The rows of a group lie close to one hidden flat surface of 10 dimensions, which passes through zero. Surfaces can cross.
Some rows, each with its group after it:
[-4.13  0.28  0.10  3.86 -0.09  1.16  2.60  3.55  1.47  0.47  0.44 -5.60
 -2.40 -1.55  7.14  6.44] -> J_131
[ 2.12  0.91 -0.65  0.91  1.88  1.25 -2.20  3.11  2.95 -0.09 -1.67  0.01
 -1.79 -3.72  4.53  2.25] -> J_882
[-2.83 -2.72  0.78 -0.05 -0.43  1.20  1.11 -3.06  4.35  0.60 -0.92 -1.34
  0.66  1.04 -2.75 -2.27] -> J_110
[-2.06 -3.17 -1.73 -0.20  1.69  0.15  0.61  1.29  3.33  7.75  0.20  1.38
 -0.12 -1.27 -1.01  2.07] -> J_882
[-3.24 -1.03 -0.06 -3.51 -5.69  1.66  0.18 -1.37 -4.59 -4.88 -5.16 -1.54
  1.24  1.05 -3.24 -1.59] -> J_351
[ 2.41  0.68 -1.90 -0.90  2.94 -3.34  0.95  1.94 -1.54  1.47  0.70  3.47
  3.55  3.44 -2.05 -4.23] -> J_110
[-0.85  2.67  4.91 -1.12 -0.05 -1.16 -2.20 -2.49 -3.13  2.11  2.78 -2.03
  0.97 -0.20 -1.90 -0.21] -> J_882
[ 5.47  1.33  0.40  0.35  6.08  5.27  0.03 -0.53  1.31 -2.43  1.26  3.01
 -4.84 -1.62  1.38 -3.38] -> J_351
[ 1.05 -2.43  0.73 -0.68 -1.07  1.83  0.24  0.33  3.35 -1.02 -4.37  3.36
  1.86 -3.34 -1.12  2.15] -> J_131
[ 0.26  0.73 -1.50  2.72  1.14  3.07  1.69 -0.50 -2.38  1.63 -1.72 -1.64
 -0.09  2.58 -3.82 -3.20] -> J_351
[-0.08 -4.00  1.59  1.37  0.49  4.47  3.36 -4.88  1.72  4.20  1.20  3.10
 -2.49 -0.06 -4.92  1.60] -> J_131
[ 0.76  1.74 -3.07  3.02 -1.41 -3.55 -3.89  2.21  0.29  1.30  0.83 -3.46
  0.52 -1.54  3.19  3.56] -> J_131
[-3.33 -1.44  1.78 -4.98 -2.11 -2.07 -2.47  0.43  0.17  0.71  0.72  1.00
  0.71 -3.47  0.37  3.16] -> J_882
[-0.16 -0.86  1.27  0.70 -1.03  1.40  1.88 -1.78 -1.73 -0.20 -2.25  1.14
  1.60  0.60 -5.73 -2.12] -> J_351
[ 2.13 -0.39 -1.77 -0.37  2.25 -0.08  1.19  0.47  2.01  0.52 -0.36  2.73
  2.05  4.45  1.51 -2.24] -> J_131
[ 4.06  2.52  3.47  0.94  4.35  2.33  0.25  0.51  1.35  2.06 -2.12  1.62
  0.90  0.26 -0.59 -5.06] -> J_882
[ 1.24 -2.51 -2.11  0.67 -2.43  1.15 -0.58 -0.42  0.58  0.80 -5.30  2.63
  2.86 -1.06 -5.10  0.39] -> J_131
[ 0.82  3.93  2.73 -0.33  3.43 -0.30 -2.43  3.04  1.02  0.32 -1.25 -2.06
  0.49 -3.05  2.67 -2.25] -> J_110
[-4.51  0.98 -0.88 -0.70 -2.44 -2.98 -0.51 -0.17 -1.19  2.21  1.58 -5.07
  0.75  4.79  1.57 -1.77] -> J_351
[-0.17  1.73  4.51 -2.94  2.26  2.49 -1.36 -1.53  1.16  1.64 -1.93 -0.99
 -1.60  1.22 -1.29 -7.29] -> J_882
[-0.18 -4.25 -2.26  0.04 -6.00 -0.62 -0.91 -5.39  2.29 -1.05  0.26  1.19
 -1.15  1.79 -2.40  1.26] -> J_351
[ 0.98 -0.06  0.26 -3.74  0.58  1.29 -1.20 -1.49 -1.47 -1.15  0.22  1.93
 -0.82  1.68 -0.08 -2.78] -> J_882
[ 2.45  2.93  0.93 -0.47  2.94 -3.43 -0.27 -0.19  0.55 -4.87  3.14 -0.43
  0.42  1.99  0.61 -7.04] -> J_351
[-0.84 -2.16 -0.79  0.24 -0.78  3.52  1.18  1.49 -0.07  1.90 -2.30  1.08
 -4.98 -3.10  1.06  3.59] -> J_110
[-0.45 -0.73  3.01 -2.68 -0.53  4.59 -0.12  0.14  0.23 -4.41 -1.72  0.85
 -3.79 -5.16  2.74  3.23] -> J_131
[-3.69 -1.73 -2.99  4.03 -0.32  1.28  3.60  2.66  2.77  1.12 -5.02 -3.42
 -0.62  0.74 -2.04 -3.09] -> J_882
[-1.30 -0.58  1.35  0.84  2.95  3.06  2.59 -0.07  2.63  3.28  1.53 -1.33
 -1.38  3.74  4.70  0.38] -> J_110
[-1.22 -1.50 -2.57 -1.58  1.76  0.90  2.51  2.71 -0.85 -0.95  0.80  1.34
 -1.82 -0.60  1.75  1.06] -> J_131
[ 2.81  1.87  4.06  5.36  1.20  2.70  1.01 -2.73 -0.75 -0.79  0.01 -0.49
 -1.00 -3.26 -5.75 -0.57] -> J_351
[ 3.28 -2.17 -2.61  3.27  0.72 -0.68 -0.85 -0.16  6.02  5.01 -1.91  2.55
  3.04  1.47 -0.45  0.70] -> J_131
[-2.85 -1.04  3.91 -0.53  1.84  4.86 -0.07 -0.48  6.46  0.84 -5.19 -2.47
 -0.56 -2.60 -1.33 -3.51] -> J_110
[ 0.80  1.14  1.32 -0.83  2.32  1.14  0.04  3.78 -3.28 -1.98  0.27  2.32
 -0.33 -6.92  0.38  4.56] -> J_131
[ 0.66  1.06  5.31 -2.59  1.78 -1.85 -0.24 -1.90  2.03  0.70  2.10  2.11
  1.56  0.60 -1.20 -3.68] -> J_882
[ 0.66 -0.89 -1.35  1.93  0.92  1.53  3.60  2.20 -3.47  5.90 -0.25  2.37
 -3.18  1.71  0.52  2.99] -> J_110
[-1.20  0.69  0.28  3.84  3.84  0.76  3.47  2.83  0.49  3.77  1.80 -0.99
  2.22 -1.47  1.42  5.46] -> J_110
[ 2.84  0.41 -2.50  2.37 -2.06 -1.47 -4.11 -1.51 -0.36 -2.09  1.08 -0.49
  2.10 -2.88 -1.58  3.38] -> J_110
[ 2.32  0.63 -0.02 -2.19 -0.31  2.20 -2.04 -0.17 -0.22  0.69 -2.74  1.25
 -4.11  2.17  2.59 -3.58] -> J_110
[-3.60 -2.62  0.94 -2.28 -2.29 -0.19  2.55 -2.48  0.57 -5.10  2.26  0.13
 -2.39 -0.52 -1.12 -0.13] -> J_351
[ 1.45  2.80  1.04  3.28  1.69  4.80  0.36  0.04 -3.94 -4.02 -0.06 -3.00
 -3.99 -3.03 -0.47  0.64] -> J_351
[ 1.66  0.81  2.53  1.82  3.49  4.57  2.00  1.86 -1.00  2.80 -3.02  1.54
  1.45 -1.95 -0.83  2.37] -> J_110
[-0.02  1.90  1.78 -1.66  0.52 -4.08 -0.79  2.78  0.50 -3.86  1.12  0.40
  2.13 -1.57  3.16  0.06] -> J_882
[-4.39 -0.59  1.49 -1.06 -1.17  1.70  3.10 -0.18  0.55 -1.91 -1.10 -3.42
 -1.65  2.83  1.66 -2.53] -> J_131
[-1.92  1.67 -0.82  0.52  1.61 -0.95  2.33  4.09 -2.31 -4.83  0.42 -1.70
 -0.41 -2.58  1.64  0.26] -> J_351
[ 0.36 -3.95 -3.73 -0.55 -0.31 -1.17  4.95 -2.13 -2.04 -2.65  4.11  5.32
  1.66  3.23 -2.25  2.72] -> J_882

New rows, each followed by its group:
[-0.37 -3.13 -3.21 -0.80 -3.07  4.08  0.36 -2.78 -2.55  1.70 -2.31  1.02
 -0.64  3.54 -1.91  2.06] -> J_351
[-1.66  2.71  5.96 -4.29  1.85  2.85  0.71  1.41 -1.44 -5.46 -0.08 -1.38
 -3.03 -3.17  4.44 -0.94] -> J_131
[-2.98 -0.59 -2.86 -2.61 -4.21 -4.82 -1.73 -0.97  0.10  0.87 -0.38 -2.26
  2.87  6.35  0.74 -3.31] -> J_351
[ 3.12  5.08  3.52  3.76  2.02  0.37 -2.05  0.50 -1.54  2.00 -2.16 -2.76
  1.53 -0.79 -2.86 -4.11] -> J_351
[-4.46 -0.09 -3.63  0.03  0.53 -3.56  1.17  1.65 -0.58  1.10  5.33 -3.59
 -3.41  1.79  2.61 -0.65] -> J_131
[-3.40 -5.62 -4.38 -1.40 -2.18  1.04  1.12 -4.02  3.22  2.51  1.95  0.45
 -3.89  3.72 -1.10 -0.97] -> J_882
[-3.37 -2.49  3.69 -2.44  0.17  2.01  1.02 -3.46  2.98  1.23  1.05  0.06
 -4.07 -2.08 -3.68 -2.92] -> J_131
[ 3.65  5.45  6.68  0.07  3.87  0.90 -2.33 -0.59 -3.47  0.49  3.62 -0.09
 -0.19 -2.56  0.57 -0.06] -> J_131
[ 0.81 -0.02 -1.78  3.09  1.56  3.37  1.61  0.09  0.43 -1.29 -2.22 -1.26
 -2.91 -0.54 -2.28 -3.30] -> J_351
[ 3.05 -0.63  1.64  1.57  2.75 -1.43  0.47  0.02  7.11  1.60  1.08  2.95
  0.28 -1.29  2.03 -0.01] -> J_882
[ 0.16 -0.51 -4.06  3.04 -3.16  3.07  0.15 -2.65 -2.78 -2.72 -2.58 -3.05
 -2.37  2.87 -3.87 -2.81] -> J_351
[-3.80 -2.52  1.60 -0.49  0.80  0.99  3.79 -0.89  2.21  3.84 -0.69  0.49
 -1.43  1.49 -3.32 -2.77] -> J_110
[-0.99 -1.72 -4.84  1.86  0.75 -2.84  2.85  0.97  1.06 -0.13  3.64  0.26
  0.06  2.24  0.33  0.21] -> J_351
[-2.80 -0.65  0.85  1.72 -2.20  5.00  2.90  2.35 -1.60  3.40 -6.58 -2.30
 -3.09  0.27  0.88  2.23] -> J_110
[-2.11  0.23  4.18 -0.44 -2.58  0.95 -2.37 -3.29  0.81  0.78 -0.19 -3.21
 -2.94 -2.91 -2.91 -1.82] -> J_131
[-0.15  1.28  5.49 -5.48  0.35  1.66 -1.86 -0.93 -2.28  0.85  0.95  1.78
  0.99 -0.70  2.27  2.25] -> J_351
[ 2.00  0.67 -5.78  2.71  2.32  0.60  0.10  5.97  0.58  5.89 -3.57  0.12
 -0.76  3.01  4.53 -0.23] -> J_110
[ 4.33  0.62 -2.51 -0.62  0.30  0.71 -0.56 -1.30 -2.10 -2.04 -0.17  2.48
  1.68  5.89  1.16 -2.43] -> J_131
[ 1.22  1.64 -0.84  1.96 -1.42 -2.04  2.37  0.39 -5.95  5.92  2.69  0.77
 -3.01  5.86  0.85  0.26] -> J_110
[-0.14  1.40  2.00  1.05  2.45 -3.18  3.26  2.61 -0.06 -6.29  2.63  1.00
  0.85 -4.62 -1.00  0.17] -> J_351
[ 1.74  2.68  2.29 -0.91  1.50  2.06  0.14  3.44 -1.49 -3.62 -3.60 -0.02
  1.93 -0.76  3.92  0.34] -> J_131
[ 0.17  2.44 -3.21  1.34 -0.36 -0.02  0.85  2.45 -4.25 -1.42 -0.54 -3.15
  0.01  4.80  3.93 -0.46] -> J_131
[ 0.35  1.68  4.52 -2.91 -1.76 -1.69 -2.27 -3.73 -3.64 -0.76  2.72  0.32
  1.86  0.80 -2.17 -0.51] -> J_882
[ 2.31  0.59 -3.21  3.14 -2.61 -2.17 -4.53 -0.55  3.27  0.73 -0.06 -2.73
 -1.61  0.49  2.70 -0.06] -> J_351
[ 0.08  3.59  4.29 -0.77  0.82  3.48 -0.89 -0.14 -3.15 -1.72 -1.08 -2.80
 -1.98  0.51  2.01 -2.58] -> J_131
[-0.42 -1.49 -5.23  0.29 -2.62  0.52 -1.09  0.17 -2.28  0.90 -2.04 -1.13
  0.07  2.63 -1.18 -0.06] -> J_882
[ 0.25 -0.57 -0.64 -0.29  0.48  2.48  0.77 -0.76  1.43  3.56  0.88  0.05
 -5.74  3.56  4.60 -0.70] -> J_110
[-5.17  0.96  2.55  1.53  0.42 -2.63  1.51 -0.86  2.65 -0.60  2.85 -5.68
  3.21  1.95  1.34 -0.53] -> J_110
[-1.00 -0.53 -2.06  0.28 -0.79 -1.38  0.24  2.07  2.12 -1.34 -0.11 -0.97
  0.23 -0.10  3.88  2.16] -> J_131
[-0.10  1.14 -0.60 -1.83 -2.14 -0.88 -1.79  0.24 -4.60  1.44  0.64 -0.38
  2.52  2.33  2.03  3.85] -> J_351
[ 3.44  1.02  1.18 -1.88  3.36 -0.27  0.99 -0.31 -2.36 -0.06  2.00  4.65
  1.71  1.84 -1.10 -1.77] -> J_110
[-0.40  2.85  4.21  1.81  0.23  2.77 -1.47 -0.64 -2.65  4.60  0.23 -3.25
 -0.51 -1.41  0.36  3.17] -> J_351
[ 1.49  1.69  0.00 -2.41 -1.87 -0.22 -5.69  0.14 -4.07  3.75 -0.79  0.62
  2.06 -2.62 -0.21  4.28] -> J_882
[-0.47 -0.48  2.15  2.09  2.31  3.50  3.31  1.00 -0.13  2.18 -1.87  0.29
  2.92 -0.83 -1.75  2.63] -> J_110
[-0.58 -1.62 -5.51  0.66 -0.66  0.88  0.47  1.22 -0.02  1.50 -1.60 -1.02
 -2.15  3.71  0.97 -1.69] -> J_131
[ 5.64  1.44 -0.66  1.87 -2.01 -0.23 -5.66 -4.10 -1.77 -1.14  2.32  0.10
 -0.75 -1.36 -0.18  3.04] -> J_110
[-2.00 -3.60 -3.05 -7.77 -0.22 -0.34 -1.18  1.98 -0.44  3.37 -2.73  5.23
  2.06  0.42 -2.17 -1.75] -> J_882
[ 3.45  1.16  2.36  0.56  0.09 -2.66 -4.72 -0.88  5.37  1.12 -1.47  0.59
  3.27 -1.31  0.68 -1.17] -> J_131
[ 0.53  1.09 -1.65  0.72 -3.43  0.28 -1.90  0.87 -5.81  0.01 -3.90 -0.70
  3.44 -0.81 -3.54  2.69] -> J_882
[ 2.55  2.58 -2.55  0.46 -1.85 -3.26 -4.58  2.90 -1.97  1.12 -3.16 -0.74
 -1.10 -2.35 -1.19 -2.96] -> J_110
[ 0.73  3.16  2.69  0.84 -2.41  2.79 -3.28  1.43 -4.29  0.64 -5.34 -2.46
  1.34 -3.04 -0.09  2.39] -> J_351
[ 0.32  3.32  0.26  0.10 -2.25 -1.91 -2.82  2.48 -4.98 -2.73 -0.05 -2.68
  2.10 -1.88  2.95  4.63] -> J_351
[-0.59  4.03  0.37  4.23 -1.00 -1.69 -0.07  0.89 -4.24 -2.99  2.54 -5.72
 -0.03  0.55  2.04  1.48] -> J_882
